All groups share one centre, and each spreads out both ways along 14 directions, with some noise.
In the rows, 128 means zero.
Some rows, each with its group after it:
[154  87  81 189 121 147 160 161 114 175 138 182 129 139 146 120 107 115
 153 149 159 173 180]
Nule
[130 147 183  81 137 113 154 128  87 144 159 192 130 124 102 204 150  81
 159 120  77 149 113]
doz
[161 119 176  83 134 150 132 146 139 153 194 124 102 114  66 146 144 111
  94  89  58  76 141]
Nule
[153  99 137 145 165 154 127 103  71 131 143 139 107  96 119  12 140  94
 106 128 138 103 137]
Fol
[124 170 188  96 164 128  74 142  91  71 153 136 140  85 155 150 127 104
 131 121  67 108 138]
Nule
[145 135  67 168 128 188  95 104 136 142 133 113 189  91 146 159 133 144
  86 164 126 132 132]
bor
[100 162 131 132 191 134 155 125 111 162 137 131 169 145 117 174 188 145
 142 141 125 100 125]
duze
[115 155 135 175 136 153 177 174 176 167 142 160 148  79 126 175 132 137
 165 192  91 118 147]
doz
[100 178 124 135 106  96 125  80 154 130  74 141  99 102 183 110 156 155
  51 168 159 111 159]
Nule
[ 83 192 105 111 119 105 113 137 130  97  98 126  75 114 107  84 143 127
  99 112  62  96 130]
pes
[124 108 151 120 107 152 176  54 119 169 153 131 136 113 128 123 158 140
 115 152 140 102  91]
doz
[126 122 147 125 113 166 141 136 112 161 208 139 145 115  99 183 140 100
 120  96  90 131  68]
bor
[175  94 105 165 166 120 145 187  93 130 180 143 167 107 179 133 115 114
 114 119 152 113 144]
pes
[ 83 155 160 139 118  94 129 106 167 112 152 122  98 110 162 135 154  98
 101 147 147 126 135]
bor
[181 123 188 100 183 125  94 136  72  87 170 133 178  93 116 138 119  80
 138 107  74 177 116]
Nule
[159 108 125 141 158 133 160 142  95  53 146  83 154  93 132  86 134 124
  88 100  78 139  98]
Nule
[125 115 110 128 185 148 131 170 157 118  72  92 152 107  65 162 131 124
 181 167 125 120 114]
duze
[155 113  83 159 125 149 128 177 159 146 153 112 156 141 102  95  97  75
  83 136   5 144 150]
Fol
[129 126 185 134  71 126 119 111 131  87 145 149 121 114 178  92  78  78
 124 131 103 165 103]
duze
[ 84 124 221 102 162 148 174  96  97  91 118 145 110 141 128 123 161  76
 180 157  84 102 124]
pes
[127 142  76 128 127  95 161 147  99 191 186 165 126 109 102 141 145 163
 176 106 175  61  90]
doz
[152 101 146 127 115 150 132 140 156 108 129 108 118 135 125  75  88 130
 151 140  82  84 159]
Fol
[112  85 115 137 162 183 106 118 134 119 117  90 113  72  76 157 157  97
 123 171 126 146 126]
duze
[130 146  81 149 134 143  99 146 105 122 187 139 112 124  97  73 123 104
 159  84 119  84 119]
pes
[129 151 156 143 204 102 127 163  86  83 155 136 169 133 170 120 139  78
 147 115 133 106 125]
Nule
[136 141 114 162 164 100  82 118 105 103 170 113 167  63 158 107 133 100
 106 136 174 165  91]
Nule
[110 161 160 108  84 138 186  53 178 118  86 117 137 109 145 166 159 155
  92 177 116  96 105]
pes
[170 117 102  80 143 127 124 164 121 124  79 125 147 136  92 161 114 128
 120 116  95 106 126]
doz
[ 90 156 121 136 152 145 126 136 121 123 112 134 109 128 145 103 154 118
 106 144 107  53 151]
Fol
[127 163  73 122 127 113 214 114  66 128 181 171 123 114 124 108 172 121
 126  99  74  36 107]
pes
[114 132 155 103 110 151 157 113  83 132 109 131 111 134 109  88 143 154
 111  89 123 111  54]
bor
[140 141 102 146 140 129  95 145  99 113 161 141 141  76 173 120 122 121
  97 132 117  99 146]
pes
[127  94  94 125 162 164 158 128 106 127  93 111 120  76 114 105 154 140
 111 176 114  46 133]
Fol
[133 130 112  81  87  73 124 170 108 163 157 149 116 108 112 158  96 168
 158 103  95 121  86]
doz
[171 173 178 136 145  89 125 183 151 162 176 175 110 111  94 100 114 123
 135  97 112 153 163]
duze
[142 109 144 135 105 159 164  97 104  99 115 157 111 127 133 128 131 103
 116 125 118 173 138]
doz
[152 125 104 130  94  95 112 143 162 184 155 123 134 121 116 117 101 138
  98 112 166 127  85]
doz
[150 101 107 152 141 161 166 185 147 100  89 119 129 131  96 116 107 125
 163 133 109 127 140]
duze
[ 82 129 130 104 138 135 119  90 100 114 116 115 124 123 114 141 153 126
 177 136 152 103  83]
duze
[145 127 149 129 113 130 103 112 177 112 100  90 130 142 124  86 102 141
 109 119 163 133 116]
Fol
[115 133 125 182 107 180 150 136 136  94 161 125 121 172 127 115 124 123
 164  89 123 164 139]
doz
[125 124  67 160 144 135 150 105  90 116 169 132 151  93  99 104 144  86
 173 131 132 127  70]
pes
[113 156 112 130 129 134 133 140 124 106 110 133 106 150 118 110 135 150
 160  99 153  89 133]
duze
[134 141 144 109 100 154  61 117 147 142 122 135 119  95 112 179 111 135
 124 143 105 173 145]
Nule
[126 142 113 163 158 126 122 132 124 136 153 124 152 111 188  95 143 123
  76 150 150  65 145]
pes
[148 132  98 162 118 127 186 168 150 119 109 138 147 108 138 160 120 135
 112 151 101 157 139]
duze
[138  90  96 166  83 168 188 119 115 147 157 139 116  98 113 120 126 150
 130 140  91 185 125]
Nule
[149 161 156 129 114 102 141 149 157 154 185 145 132 162  99 107 106 123
 173  72 154 100  96]
pes
[111 117 177 170 185 173 107 179 126 140 190 147 129  72 153 148 135  93
 170 172 127  78 171]
doz
[140 163 117 144 145 101 187 138 123 123 133 153 140 164 162 121 155 122
  99 105 135  87 151]
Nule
[159 124 179 101 156 109 113 145 125 138 125 119 160 155  87  73  96 118
 171 113  88 149 101]
Fol
[168 129 102 126 145 136 110 109 160 173 123  92 194 111 108 111 119 173
 123 154 151  72  97]
pes
[115 171  93 149 145 168 168  93 161 122 111  93 169 171  86 141 179 146
 104 121  78 119 125]
doz
[167 110 105 122 135 128 198 188 159 154 101 134 106 117  78 142 135 150
  98 135  85 104 163]
doz
[ 97 129 167 151 138 140  95 125 137 132 123 139  96 113 167  99 128  91
 106 169 141 119 173]
Nule
[144 124 174 123  61 168 108 125 168 113 128  98 103 113 177 106  99 180
  30 109 103 106 145]
bor
[123 167 135 134 150 103 108 151 135 142 161 148 109 131  87  93 138  66
 114 104  84 143 135]
bor
[135  85 171 147 167 133 163 133 138 154 138 125 156 126 107 165 145  94
 151 161 152 192 113]
bor
[111 130 147 149  98 216 105 121 157 108 155 114 172 176 134 197 110  84
 149 118  89 157 112]
doz
[124 154 111 123 108 142 153 115 149 145 144 122 163 165  94 190 148 124
 108 101  86 167  91]
Fol
[105 197 114 146 107 114 136 101 147 169 157 143 143 183 111  63 136 100
 103  99  82 116  96]
Fol
[121 104 139 121 155 138 153 136 120 101 102 122 129  67 169 183 145 172
 152 195 136  81 176]
Fol
[121 161 141 118 160 113 137 148  99 126 140 153 128 139 161 137 144 171
 164 125 119  71 183]
Fol
[130 121 161 166 168 113 132 142 118 192 237 140 148  93 103  94 141 116
 172 132 146 136 105]
doz
[167  69 154 116 146 132 189 153  70  92 128 146 107 154 112 106 116 133
 178  96  97 184 156]
Fol
[127 143 175 119 121 213 103 134 115 148 135 143 119 159  91 133 139  87
  81  76  98 124  93]
bor
[124 149 138 125 159  94 129 202 155 132  95 114 145  87 151 129 111 171
 126 174  80  81 150]
Nule
[154 160 146 148 131  74 169  52 139 175 201 168 117 143  93  55 161  88
 129 119 137 167 155]
bor
[131 172 138 101 123 123 176  99  79 151 189 177 116 134  97  96 159 122
 145  88  67  57 115]
pes
[120 164 166 145 129 121 187 105  93 168 213 196  91 145 140 123 184 117
 114  96 116 117 173]
Fol
[ 91 173 179  89 117 124 121 128 127 130 129 150  81  94 117 161 152 156
 141 118 151  67 100]
Fol
[147 155 100 115 141 139 116 127  60 110 138 154 134 106 154 147 146 162
  90 109  60 133 180]
Fol
[177 135 126 137  97 183 149 104 150 109 126 145 139 104  94 117 109 104
 117 140  64 140 136]
duze
[144 132 157 113 144 185 117 135 159 146 160 122 128 161  37 172 141  84
 150  92  90 131 127]
duze
[ 91 147 125 115 179 159 143  99  43 112 102 152 125  97 125 177 206 117
 108 124 151 132  94]
Fol
[117 132 160 118  96 130 125 128 117 100 146 151  83 126 119  87 102 112
 187 104 140 109 107]
duze
[112 174  92 125 104  86 194  98 129 152 136 142 106 105 110  91 170 144
  73 124  88  94 102]
pes
[157 145 114 111  66 116 217 142 183 135 149 138 109 103  93 165 129 146
  95 115  69  85 114]
pes
[147 138  78 122 162 186 105  88 101 146 136 114 193 140  87 138 149 122
 150 130 114  62 107]
bor
[172 198 131 132 143 105  96 135 155 167 164 152 138 114  91 131 144 143
  86  98 119 140 160]
duze
[170 128 128 141 134 151 113 168 134 120 153 142 186 130 115 134  73  91
 193 128 101 125 101]
duze
[ 96 137 116 126 208 116 103 143 129 152 100  82 193 136 138 156 161 153
 124 163 143  86 111]
duze
[ 99 104 171 139 177 157 180 111  90 122 189 123 121 108 116 145 195 111
 137 136  89 132 140]
doz
[113 186 163 113 126 104 108  46  76 116 155 148 149 121 131  81 146 132
 139 116  82 181  96]
doz
[149 131  64 144 133 149 136 145 144 132 146 122 162 132  66 205 136 117
 162 104 146 161  95]
duze
[121 143 176 108 107 218 100  85 112 122 140 129 137 139 138 156 141 122
  88 105 102  94 106]
bor
[150 128 131 119  98 156 188  71 171 156 125 109 137 178  90 130 156 147
  84 116 118 119 124]
bor
[133 134 150 116 150 110 124 121 107 104  80 128 151  93 143 128 123 143
 140 166 109 169 122]
Nule
[115 107 150 167 178 135  79 150  96 140 216 114 152  63 148  97 124 125
 173 152 122 123 124]
doz
[107 145 141  96 136 120 145 113  69 124 148 144 125  89 101 121 151 111
 134 119  63 122  66]
bor
[118 155 130 108  67 130 134 127 129 179 136 174  80 123  89 131 110 201
 184 113 118 129 136]
Nule
[163  92 184 133 136 131 150 135 155 150 161 119 116 126 101 101 119 127
 144 120 172 126 132]
Fol
[106 184  94 135 127  85 124 124 185 134 130  97 175 144 132 157 132 142
 129 142 104 117 110]
bor
[154 112  98 152 108 193 166  60  70  85 126 152 149 125 133  94 133 110
 156 124 114 142 114]
duze
[172 124 126 128 109 130 127 107 130  80 114 119 141  69 170  88 102 139
  87 150 122  96 131]
pes
[ 98 135 139 111 138 183 118 130 139  51  61  98 140 156 135 181 131 109
 147 137  95 108 133]
pes
[141 113 115 149 208 149  97 127 109 124 163  92 217 119 118 144 141  72
 146 142 144 112  84]
Nule
[151 119 112 117 117 155 134 122 173 136 130  89 128 173  73 143 142 120
  81  81 134 124 115]
Nule
[132  69 159 143 160 195  98  80 139 133 170  90 132 103 105 130 162  40
  71 143 175 125 100]
bor
[139 156 138  98 115  99 132 159 200 155 128  85 147 162  79 117 113 146
  87 102  56  95  99]
bor
[172  97 127 144 131 134 144 152 123 163 151 132 154 151 119 150 121 152
 132  96 168 182 124]
pes
[163  87 191  97 118 113 134 135 123 109 139  94 127 137 125  65  91 157
 134  94 117 123 102]
bor

New rows, each followed by its group:
[120 125 210  69 169 119  97 148  84  94 138 137 115 118 127 157 134  85
 130 119  62 134 146]
doz
[177 147  97 145 139 142 147 136 125 165 149 154 125 114  93  66 132 157
 129 115 123  70 158]
doz
[150 113 102 138 110 110 142 207 153  93 137 122  90  63 115 129  93 122
 114 126  83 127 142]
pes
[129 113 125 111 133 216 104 117  93 106 105 110 143 120 136 157 137 142
 115 123 115  66 114]
bor
[175  79 160 123 154 122 119 127  98 138 105 121 150  87 136 104 108 170
 137 157 158 182 134]
pes
[161 154 132 129  89  86 178 127 150 157 185 156 106  98 110  82 122 142
 116 100 126  93 109]
pes
[145 143 155  87 152 165 103 108  81 111 124 139 123 106 143 113 138 170
 141 137  86  16 184]
Fol
[135  90 140 128 161 162 119  68  97 152 172 105 182  91 109 129 154  99
 133 155 163 110  58]
bor
[149 154  98 151 115 126 118 160 153 185 159 165 139  96 122 139 108 126
 133 136 156  95 124]
doz
[121 174 201 111  90 138 180 132 150 142 132 167  99 178 128 112 128 143
 124 110  37 111 161]
Nule
[159 125 174 106 147 143  74 114 151  95 102  94 148 115 162 127 107 182
 135 148 165  83 174]
Fol
[138 122 151 128 115 142 111 148 131 148 128 139 129 128 137 197 129 155
 102 120 132 200 155]
pes
[146  50  89 114 129 168 151 100  77 113 131  94  91 117  95 107 154 147
  97 105 122 135 134]
duze
[160  86 135 129 149 140 222 117 146 122 122 101 173 151 112 115 139 105
 135 144 122  83  94]
pes
[124 100 179 141 110 131 160  88 105 125 152 137  97 141 137  46 126 104
 129 115 141 157 109]
duze
[137  65 106 171 145 142 184 140 120 157 175 125 132 115  91 126 139 114
 185 135 177 160  98]
pes
[ 76 161 151 110 148 140  77 141 174 108  65  86 103 119 118 110 136 134
 105 168  82  76 151]
pes
[160 114 140  93 107 119 137 177 134 127 128 142  88  90 100  93  86 159
 152 122  80  64 143]
duze
[147 128 119 130  92 121 171  68 134 171 135 139 136 104 114 112 147 136
  78 145 122 156 100]
doz
[129 151 109 175 137 162 101 130 130  79 155 108 145 168 117 104 128 100
 124  75  96 202 141]
doz
[148 137 104 138 136 177  85  61  86 163 173 134 152 122 109  70 142 146
 138 114 147  91 122]
pes
[115 132 136 144 172 115 133 180 134 152 169 137 118 132 135 122 141  99
 139 122 153  59 144]
Nule
[126 143 174 112 202  95 156 158 128 105 133  94 170 175 102 126 153  94
 155  93 132 100  74]
Nule
[198 136 150 124  53 111 121 141 153 137 183 160 135  96 139  84  51 113
 108 111  76 134 113]
duze
[116 176 159 101 188 145  93 140  95 134 145 149 145 115 109 179 164 129
 168 130  93  85 154]
duze
[111 147  99 152 144  95 150 144 105 123 150 147 149  90 151 155 145 113
 131 139 131 142 100]
pes
[135  70 184 117 167 169 128 121 120 127  85 106 151 107 134 164 138 136
 120 187 111 172 156]
pes
[102  95 204  96 158  92 188 128 130 134  92 108  86 150  87 117 164 130
 120 127 129 184 120]
duze
[116  85 100 146 157 121 177 192 152 126  77  99 128 106 127 147 131 147
 124 170 123 120 141]
Nule
[179 172 124 159 106 120 123 101 191 145 117 132 133 110  78  39 107 131
 105 124 146 149 119]
duze
[169 129  92 108 117  96 164 162  90 118 111 159  92  83 105  96 115 173
 125 115  64 144 157]
doz
[104 184 187 118 109 135 148 142 146 193 174 166 133 144 104 177 148 126
 117 107  86 126  93]
bor
[162 101 111 107 113 145 192 182 128 104 129 128 118 163  74 173 121 126
 138  76  64 136 127]
pes
[125 113  99 171 129 126 159 101 111 160 171 143 115  62 132  64 147 118
 116 161 157 107 113]
Fol
[144 153 181 124 114 189 105  87 156 164 194 115 184 148  86 135 126  97
 111 117  39 145  96]
Nule
[ 79 107 111 144 120 168 158 171  95  89 134 134 110 116 143 215 147 111
 152 111 137 140  95]
bor
[ 93  80 188 100 117 112 158 147 108 149 168 123 103 117 159 137 126 118
 121 146  91 109 111]
duze
[101  85 154 119 174 145 153 135 127 123 102 102 100 118  79 130 167  63
 109 142 150 118  93]
bor
[159 105 116 132 181 176 101 192 136 153 171 111 125 130  57 167 144 116
 134  99 100 116 169]
duze
[ 89 113 200 147 178  93 135 165 115 176 181 132  75 132 143  64 160 125
 114 120 165 125 154]
duze
[130 131 137 136 137 135 200 155 160 136 154  93 131 138 109  81 150 147
  80 112  59  57 113]
Nule
[119 146  91 155 123 140 121 159 121 123 179 137  86 152 129  75 129 124
 130  72 139  63 151]
pes
[137 122  81 147 120 178 178 113 108 143 158 144 118 114 120 165 180 124
  48 121  79 117 161]
Fol
[129 113 128 149 144 114 122 130 125 106  90 111  89 118 135  42 127 125
  99 126 180 133 131]
bor
[156 128  90 118 143 180  96  94  69 105 130 124 140  85 138 112 144 153
 100 133  86  78 162]
duze
[155 126 180 110 142 166 146  96  63 158 154 180 130 107 105 105 143 127
 139 126  88 137 127]
bor
[133 144 133 157 137 149 115  77 105 108 147 134 152 176 149  79 133  96
 128 101 137 161 134]
Fol
[122 109 156 111 153 164  86  64  78 166 141 142 163  71 106 128 137 118
 178 191 114 140 102]
Nule
[124 112 172 136 121  98 139 195 160 111 125 128  90 131 126  86  86 103
 137 127  77 161 148]
Fol
[115 151 161 108 113 142 107 127 136 185 142 143  85 129 102 143 153 168
  86 117  86 141 173]
pes
[154  81 179 100 164 171 165 129 119 172 143 126 161 152  78 160 143 137
 178 142  99 102 129]
pes
[116 133 193 132 184 153 120 157 135 119 132 129 137 181 118 154 149  61
 127 111 120 137 143]
Fol
[115 180  77 163 131 121  95 131 144  90  96 137 100 145 144  76 127 112
 100 112 131 131 181]
bor
[ 90 137  96 182 148 109 134 169 176 134  94 116 106 101 145 134 144 125
  98 164 190 141 147]
bor
[117 159 182  66 153 133  79 102  99 138 149 136 129 122  82 156 142 132
 189 113 121  89 100]
Nule
[155 158 113 150 107 168 117  82 151 162 112 122 199 118 146 142 127 173
  75 162 103 158 125]
bor
[111  92  95 167 145 159 160 110 142 143 128  93 135 110 109 146 175 120
  77 156 145 165 120]
duze
[112 148 159 119  90 113 150 166 134 137 179 168  66  97 123 157 129 140
 134 102 113 117 135]
Fol
[ 85 138 202 126 132 158 180  84 109 128 128 158 134 118 147 166 161 117
 172 182 108 124 112]
doz
[164  71 140 161 165 131 162 177 135 122 156 114 157 102 151 117 114  85
 105 151 120 127 137]
pes
[142  99  71 159 185 152 142 116  71 130 126 120 161 111 130  84 148 131
 149 146 159  98 125]
Fol
[179 122 118 131 112 180 152 135  96 159 126 155 102 150  96  58 122 177
 106  78 118 104 150]
bor
[115 129 105 136 102 164 123 110 118  75 116 134 114 121 103 126 110  94
 208 118 159 131  87]
duze
[152 150 150  85  95 125 141 108 139 137 111 142 167 118  87 225 119 172
 162 122 110 188  81]
pes
[105 161 109 137 139  89 159 220 169 154  98 131 106 141  85 133 127 134
 114 112  92 143 115]
bor
[134 141 129 118 118 135 169 110 115 156 157 144 135 157  86 144 152 130
 136  90 112 135  95]
Fol
[108 162 128 110 127 116  91 198 119  94 115 139  95  91 158 181 120 169
 122 116  95 104 167]
Fol
[138  86 127 143  91 142 141 156 152  73 106 108 104 115 134 151  95 115
 112 125  97 203 137]
Fol
[ 94 152 129 140  89 122 159 103 132 123 178 159 134 113 155 136 115 125
 211 164  82  93 124]
Fol
[156 102 126 150 109 120 119 174 105  97 153 153  79  71 146 108  93 137
 133 108 137 183 159]
pes
[115 131 203  86 143 110 154 117 127 137  74 138 103 126 121  95 136 140
 128 166  88 113 147]
Nule
[156 143 114 101 116 101 144 169 122 123 118 140 112  86 125 121 109 182
 119 120  91  83 140]
pes
[159 164 189  77 132 111 133  98 130 134 112 125 170 190 107 125 125 160
 133 106  57 150 129]
Fol
[149 171 115 138 141 120 153 123 139 183 129 175 136 109 111 127 148 119
 115 144 163  76 131]
doz
[ 89 171 145 131 136 106 154  92 148 164 108 132 159 103 139 146 157 146
 138 186 146 112  87]
doz
[104 122 112 123 173 162  90 127  78 115 142 117 120  74 158 167 171 143
  91 152 101  90 174]
duze
[112  85 172 109 110 119 126 131 106 119 152 119  93 129 146  94 112 114
 130 115 122 124 111]
duze
[110 160 145 123 129  99 160  96 108 204 152 154 109 174  89 106 180 152
  89  90 123 191 115]
pes
[136 140 211 107 160 164  83 159 136 132 177 109 187 143  83 152 101  94
 185 116  37 148  88]
Nule
[113 121 220 100 140 136 126  92  94 143 131 133  93  87 112  66 152  87
  73 133 125 130  78]
bor
[127 141 137 130 181 113 157  71  65 123 138 151 186 134 175 122 155 160
 213 171 136 101 150]
Fol
[118  93 155 147 157 150 134 121  91  90 110 131  82  82 143 116 158 109
 104 128 208 156 128]
Fol
[159 169  61 142  89 122 157 130 157 149 138 135 157 122 129 152 126 170
  83 113 109  98 125]
duze
[109 164 144 156 147  85 159 204 163 171 155 154  94 112 130 121 140 153
 135 127 145 100 159]
duze
[145  93 136 117  92 180 165 171 126  97 122 121 107 127 159 178 111 200
 127 112  95  88 170]
bor
[137  77  92 132 174 181 131 134 146 133  96  64 169 133  70 156 148 124
 122 151 112 119 114]
duze
[ 83 154 106 144  94 145 130 121 128 108 136 136  62 127 108 118 148 126
 121  99 112 142 138]
pes
[155  92 121 144 151 200 151 109 117 103 137 135 111 183  84 142 151  61
 136  96 123 150 180]
bor
[108 165 118 140 127 130  38 109 106 162 165 142 104 102  92  81 125 146
 161 103 155 170 117]
pes
[164 204  95 142 159 127 137 130 126 111  76 151 153 108 132 107 147 178
 107 135 104 101 179]
duze
[155 102 144 112 149 174 159 156 158 141 125 114  96 127  33 149 149 120
 119 115  75 136 158]
duze
